There are 4 ways to turn a row about zero (a turn may also mirror it). The second row of each pair is the first, turned, with some noise. The first 36 pairs use one turn. New pairs use 3 turns, one after the other, and a turn may come again.
Some pairs, each with its turns in order after it:
-0.15	-1.08	-0.60	-1.74	-3.57	+0.32	+0.85	-2.08
-0.49	+3.25	-2.28	+1.34	+0.59	-0.45	-1.52	+1.16 -> F

-0.73	+2.33	+1.96	-2.18	-2.08	+0.95	+5.16	+1.57
-3.25	+3.93	-0.91	-2.23	-0.43	+2.82	-0.74	-2.42 -> F

+1.15	-1.55	+0.60	+2.51	+0.45	-4.90	-4.89	-0.14
+5.27	+1.55	-4.20	+1.42	-1.20	+2.51	-0.15	+0.18 -> H

+2.16	+3.95	-0.56	-0.67	+0.88	-0.52	-3.20	-4.13
-3.53	-1.60	+4.54	+2.00	-2.54	-0.86	-2.36	-0.52 -> W

+1.49	-5.16	+1.94	+0.85	+0.44	-2.97	+0.59	+0.72
+0.68	+0.68	+1.70	-4.28	+3.41	+2.07	-1.70	+0.63 -> E

-5.16	+3.96	+0.17	-0.08	-0.20	+0.62	-3.62	+0.92
-4.14	-3.41	-1.82	+0.77	-3.80	-1.26	+3.33	+0.54 -> E

+2.22	-0.09	-0.52	-0.57	-2.85	-0.43	+5.16	-0.82
-2.94	+3.14	-4.29	-3.25	+0.82	-0.93	+0.01	+0.01 -> F

+0.72	+0.32	+0.66	-0.44	+0.05	+2.35	+0.01	-0.93
-0.85	-0.66	-0.88	+1.92	-0.67	-0.68	-0.35	-0.54 -> W

-0.92	-1.13	+4.29	-0.99	-0.90	+3.02	+1.34	-5.16
+0.78	-1.32	+0.36	-0.42	-0.23	-5.25	-4.67	-0.78 -> E

-4.55	+0.39	+0.00	+0.80	-5.16	+0.29	-0.04	+1.45
+1.94	+2.62	+1.19	-5.06	+0.17	-3.45	+0.14	+1.71 -> H

-0.43	-3.92	-2.14	+0.39	-0.35	-1.77	-0.97	+0.93
+1.81	-0.46	-2.85	+1.17	-1.50	-2.12	+1.56	+1.89 -> H

-0.61	-1.18	+0.06	-0.17	-3.63	+2.78	-0.42	+2.76
+2.85	-1.47	-2.66	+1.23	-1.35	+1.69	+1.31	+0.90 -> W

-0.22	-3.67	+0.95	-1.63	-0.78	+1.50	+0.40	+0.96
-1.31	+0.83	+0.65	+0.68	+0.87	-2.19	-3.19	-1.13 -> F

-0.12	+0.50	-0.86	-4.57	+0.62	+0.40	-0.45	+0.45
-2.10	-0.41	-0.17	+1.61	+1.44	+3.08	-1.78	+2.00 -> W

+0.09	-0.36	+0.79	+1.14	+0.68	+1.03	+0.27	+2.37
+1.93	+1.07	-1.24	-0.19	+0.25	-0.42	-0.91	+0.47 -> W

-0.95	-0.25	-1.64	+1.37	-1.19	+0.74	+0.64	+0.50
+0.37	-0.52	-0.62	+1.17	+1.85	-0.63	+1.01	+0.49 -> E

+1.85	+0.68	+3.28	-0.08	-3.37	-0.29	-0.14	+1.78
-3.87	-0.11	-1.52	+1.83	+0.07	+1.15	-0.04	-1.90 -> F

-0.92	+3.87	+4.45	-4.02	+3.14	+1.40	+2.06	+0.49
-5.83	+2.53	+3.29	-0.21	+1.01	+3.70	-1.15	-0.02 -> H

-1.55	-2.07	-0.92	-4.38	-3.24	-1.51	-2.35	-0.31
+0.52	+3.66	-1.87	+1.35	+1.22	-3.41	-2.35	+3.63 -> H

+0.43	-0.37	-1.28	-0.91	+3.50	-0.11	-0.74	+1.61
+1.85	-2.54	+1.56	-1.95	+0.65	-0.13	-0.89	-0.54 -> F

+2.04	-0.44	-3.49	+1.96	+5.16	+2.53	-2.01	+0.49
+3.49	-4.66	+1.06	-2.43	-2.93	-2.78	-0.37	-0.08 -> F

-1.06	+0.41	+2.42	-1.44	-2.12	-0.35	+4.38	-2.14
-3.00	+2.20	+2.34	-0.81	-2.53	-2.57	-2.40	-1.88 -> H

+2.17	-0.86	-0.59	-3.07	-0.39	+3.24	+0.18	-0.57
-0.86	-0.68	-1.26	+4.34	+0.99	+1.26	+0.09	+0.81 -> W

+0.51	+2.53	-3.18	+2.30	-0.68	+5.16	-1.28	+0.28
+2.74	-1.03	-2.76	+4.21	-0.59	-1.46	+3.88	-1.89 -> E

-1.20	-0.88	+0.00	+0.61	+0.56	-4.07	+4.09	+0.22
-0.43	+0.39	+0.50	-0.32	-5.99	-0.07	-0.40	+0.79 -> H

-0.49	+1.11	+0.03	-0.94	+1.45	+1.47	+0.73	+1.50
-0.14	-0.45	-1.35	+0.05	+1.09	+0.10	-2.40	+0.59 -> W

-0.61	+0.01	+0.73	+0.05	-1.01	+3.32	+3.75	+2.25
+1.70	+1.91	-3.82	+1.00	+0.75	-2.14	-0.23	+1.76 -> E

+1.74	-1.25	+3.28	+1.28	+2.96	+1.60	+0.08	+1.18
-1.68	-0.50	-0.90	+0.92	-0.10	+2.59	+2.84	-2.83 -> H

-0.21	-1.56	-2.34	-1.47	+0.43	+1.29	+0.27	-0.13
+1.97	+0.82	-0.57	-0.61	+0.11	-1.57	-2.64	-0.35 -> F

-1.25	-0.36	-0.07	+0.33	-0.34	-2.10	-4.59	+2.56
-2.75	-1.02	+0.08	-2.53	-0.09	+1.98	+3.25	-1.66 -> E

+0.63	-5.16	-1.54	+1.72	-0.11	+2.10	+0.61	-0.52
-0.09	-1.91	-2.91	+0.70	-0.61	-3.39	+2.84	-1.54 -> H

-0.81	-0.02	+1.72	-0.23	-3.72	-0.10	+1.15	+0.11
-0.15	-1.00	-2.00	-0.85	-2.26	-0.48	+2.67	+1.19 -> W

-0.37	+0.12	-1.20	+0.40	+1.56	-0.48	-0.27	-5.16
+1.05	-2.55	+3.95	+1.52	-0.61	-0.88	-1.20	+0.36 -> E

-0.23	+1.30	-1.48	-4.85	+5.16	-0.90	+2.99	-0.30
+2.04	+2.91	+2.32	-0.18	-4.77	+0.99	-1.24	+4.11 -> E

+1.79	-1.04	+2.49	+4.69	+0.62	-0.63	+1.94	-0.71
+1.16	+1.99	-0.19	-0.95	-0.24	-5.21	+1.63	-1.05 -> W

-0.45	-0.53	+2.54	+1.34	+1.35	-4.51	+4.78	+1.33
-3.48	+1.22	+1.65	-3.53	+4.12	-0.10	+3.65	-0.72 -> F

New pairs, each followed by its turns in order:
-0.91	+1.15	+0.92	+1.89	+1.05	-3.33	-0.32	+1.79
+2.12	-0.67	-0.63	-1.55	+1.65	-2.02	-2.48	+0.61 -> H F H

-0.01	+1.56	-0.02	+2.20	+1.85	-0.53	+2.98	+0.56
-1.16	+0.75	-2.61	-1.11	-1.10	-2.77	-1.01	-0.86 -> W E E

+0.05	-1.17	+1.85	+1.84	+1.21	-1.85	-0.29	-0.10
+1.48	-1.73	-0.04	+0.16	-0.93	-1.17	-1.48	-2.21 -> E W W

-1.07	-5.06	-1.38	+0.06	-1.68	-0.31	-0.18	-1.67
+4.31	+1.14	+3.75	+0.58	-1.79	-0.82	-0.47	+1.15 -> W E W

-4.32	-1.55	-1.75	-0.41	-0.72	+1.32	+1.69	-0.62
-1.64	-2.42	-0.52	+1.27	+2.20	+3.37	-0.08	-1.24 -> H F H

-0.42	-0.06	-1.01	-0.16	+1.40	-1.32	+2.06	-2.40
+1.61	+0.84	-0.34	+0.87	+1.11	-2.52	-0.92	-0.84 -> H W E

-0.39	+2.60	+1.21	+0.76	-0.67	-0.07	-0.66	+2.45
-0.63	-1.13	-1.81	+0.07	-2.22	+2.51	+0.33	-1.39 -> H F W

+0.29	-2.06	+2.17	+1.68	+0.26	-0.50	-0.22	+1.71
+0.03	+0.89	+0.78	-1.98	-1.05	-0.25	+1.22	-2.32 -> E F E

-3.59	+0.22	+0.86	+0.37	+0.57	+1.78	-5.16	-0.76
-1.50	+2.76	-4.18	+2.36	+2.31	-0.25	-2.51	-1.49 -> H E E

+0.12	-2.95	+0.08	-0.62	+0.07	-1.96	-2.26	-0.42
-0.10	+3.63	-0.01	+0.96	+0.03	-1.22	+0.44	+1.11 -> H W W

-2.36	+2.06	-2.53	+0.79	-4.43	+2.47	+5.16	-1.63
-0.38	+6.67	-0.48	+1.50	-4.78	+0.71	-1.67	+1.22 -> F H W

-0.29	-3.72	-3.43	-1.68	+3.31	-1.08	-3.09	-0.89
-2.84	-2.10	-0.14	+0.75	-2.10	+4.66	+2.88	-1.75 -> F W F

-0.02	+1.64	+0.56	+3.74	+1.53	-2.07	+5.16	+1.33
-2.89	-2.15	-2.49	-2.22	-1.31	-0.33	+1.22	+5.05 -> F W H

-0.65	-2.35	+0.71	-0.24	+0.16	-5.16	+2.86	+1.66
+0.55	+0.94	-3.71	-1.12	+3.05	+0.41	-3.65	-1.56 -> E H W

-5.16	+1.00	+0.23	+0.91	+3.54	-2.62	-1.23	-1.31
+2.73	+5.52	+0.20	-1.33	-2.23	-0.91	-1.75	+0.93 -> W E H

-2.47	-1.16	-1.32	-1.67	-1.86	-4.65	+0.91	-5.16
-2.12	-6.06	-2.79	+1.23	+2.24	+0.00	-3.24	+1.44 -> E H W

-0.79	+3.21	+0.10	-2.91	-1.33	+0.66	-1.56	+2.66
+0.23	+0.84	+3.94	+0.05	-2.06	-1.29	+2.46	-2.56 -> W F W

-0.33	+0.00	+0.38	-2.77	-0.59	-0.47	+0.87	-0.51
+0.35	-1.20	-1.15	-1.38	-0.11	+2.08	+0.62	-1.52 -> E E W

+0.22	-0.04	+0.03	-5.16	-1.80	-2.00	+0.97	+0.72
+1.52	-0.99	+1.00	+1.02	+0.74	-3.56	+2.83	+2.34 -> H E E

-0.36	-0.67	-1.50	-4.42	+0.32	+1.06	-1.18	+0.32
-3.94	-1.14	-0.91	+1.33	-1.99	-1.01	-0.12	+1.18 -> W H H

-0.18	-0.33	-0.34	+0.17	-2.17	+2.50	-0.78	-0.40
-1.56	+0.15	-0.93	-2.48	+0.26	-1.22	+1.45	+1.15 -> W W F

-1.47	+3.04	-1.56	-0.34	-0.19	-5.16	+3.24	+1.34
+2.62	-2.21	-1.53	+4.18	+3.40	-2.79	-1.61	-0.79 -> E W H

-1.44	+1.86	+0.67	-2.50	+4.38	+1.40	+1.91	-1.09
-2.93	-0.51	-1.54	+3.37	-2.77	+0.75	-0.76	-2.73 -> W W W

+0.88	-0.08	-0.70	+0.42	-2.68	+0.39	+2.79	+2.40
+0.32	+1.21	+3.99	-0.88	-1.30	+0.07	-0.02	+1.49 -> W F E

-1.83	+0.35	+2.84	+0.13	+1.32	-0.93	-1.14	+0.08
-1.73	-0.27	-0.56	+1.98	+3.04	+1.50	-0.10	+0.07 -> H E E

+0.15	-0.62	+0.60	-4.45	+1.79	+3.28	-0.53	-0.32
-1.68	+1.93	+0.42	+0.33	+2.35	-0.11	-0.79	-4.67 -> E W F

-5.16	+0.08	-3.72	-0.74	+0.36	-1.33	-2.96	+2.39
-0.17	+2.91	-2.58	+5.19	-2.62	-0.24	-0.64	+2.03 -> H E E

-3.38	+1.97	+2.46	-4.57	+1.73	-3.63	-0.96	-1.15
+2.16	+6.20	-2.12	-1.71	+1.19	-1.93	+2.10	+0.07 -> H E F

-0.40	-3.47	-1.19	-0.94	-0.47	-0.31	-2.80	-0.28
+1.16	-0.20	+1.11	+0.34	-2.81	+2.68	-1.83	+1.70 -> E E W

+1.07	+2.88	-0.44	+4.11	-4.49	-1.08	+2.55	-5.16
-0.27	+1.47	-1.69	-3.40	+5.48	+3.39	-4.65	+1.02 -> E F E

-0.12	-2.19	-0.26	-4.38	+2.84	+0.37	+0.89	+0.56
+1.45	+1.00	+0.99	-3.61	+3.70	+0.40	+0.04	-0.52 -> F W H

+0.54	-5.16	+1.08	+3.87	-2.14	-0.82	-2.78	+0.47
-0.88	-1.80	+0.43	-4.18	+4.63	-0.06	-0.61	-3.95 -> H H E

-2.50	-1.49	+3.81	+1.58	+3.34	-3.36	+5.16	+0.41
-0.05	-1.51	+2.60	-6.41	-0.70	-0.77	+2.17	-4.48 -> E H F

-0.07	-1.21	+0.22	+1.47	-0.27	+0.59	-0.16	-0.46
-0.71	+0.95	+0.98	-0.24	+1.51	-0.06	+0.72	-0.03 -> W W F

-1.35	-0.03	+0.74	+0.07	+0.18	+3.79	-0.98	+1.17
-3.21	-0.27	+0.36	+1.15	-0.40	-2.48	+1.29	+1.74 -> W W F

-2.36	-1.73	-1.59	-0.02	-0.58	+1.08	+3.45	+0.06
-0.89	+0.04	+0.59	-0.39	+0.91	-1.71	-4.04	-1.40 -> H F W

+0.56	-0.10	-1.43	-5.16	-0.66	-0.62	+1.78	-0.08
+2.64	-1.37	-2.25	+2.09	+0.32	-3.53	-0.81	+1.48 -> E F E

+0.02	-1.57	+0.73	+0.14	+3.29	-1.23	-1.27	+1.15
+2.08	+2.59	-1.99	-0.99	+1.62	-0.19	+0.68	+0.82 -> W W H

-0.35	+0.03	+0.43	+0.43	-0.87	-3.28	-1.49	-1.39
-1.62	-1.66	+0.40	-0.85	+0.49	+0.00	-1.66	+2.61 -> E H H

-1.10	+0.21	-0.11	-0.72	+0.11	+0.35	+1.89	-4.91
-0.18	+0.58	+3.42	-0.82	+0.77	-2.77	+2.66	+0.22 -> E F F

-0.19	-1.33	-0.61	-0.51	-2.90	+4.50	-1.50	+0.02
-1.12	+1.16	-2.23	+0.95	-2.22	-1.54	+3.64	+1.71 -> F W W

-0.03	+2.45	-4.73	-1.29	-1.31	-0.13	-0.61	+0.94
+1.22	-1.07	+2.03	+0.37	-0.88	+1.89	-1.73	-4.35 -> F E H

+0.81	-0.89	-0.80	+0.42	+0.19	-1.10	-2.13	+0.85
-1.63	+0.41	+0.57	-0.27	-0.22	-2.33	-1.42	+0.34 -> F W W

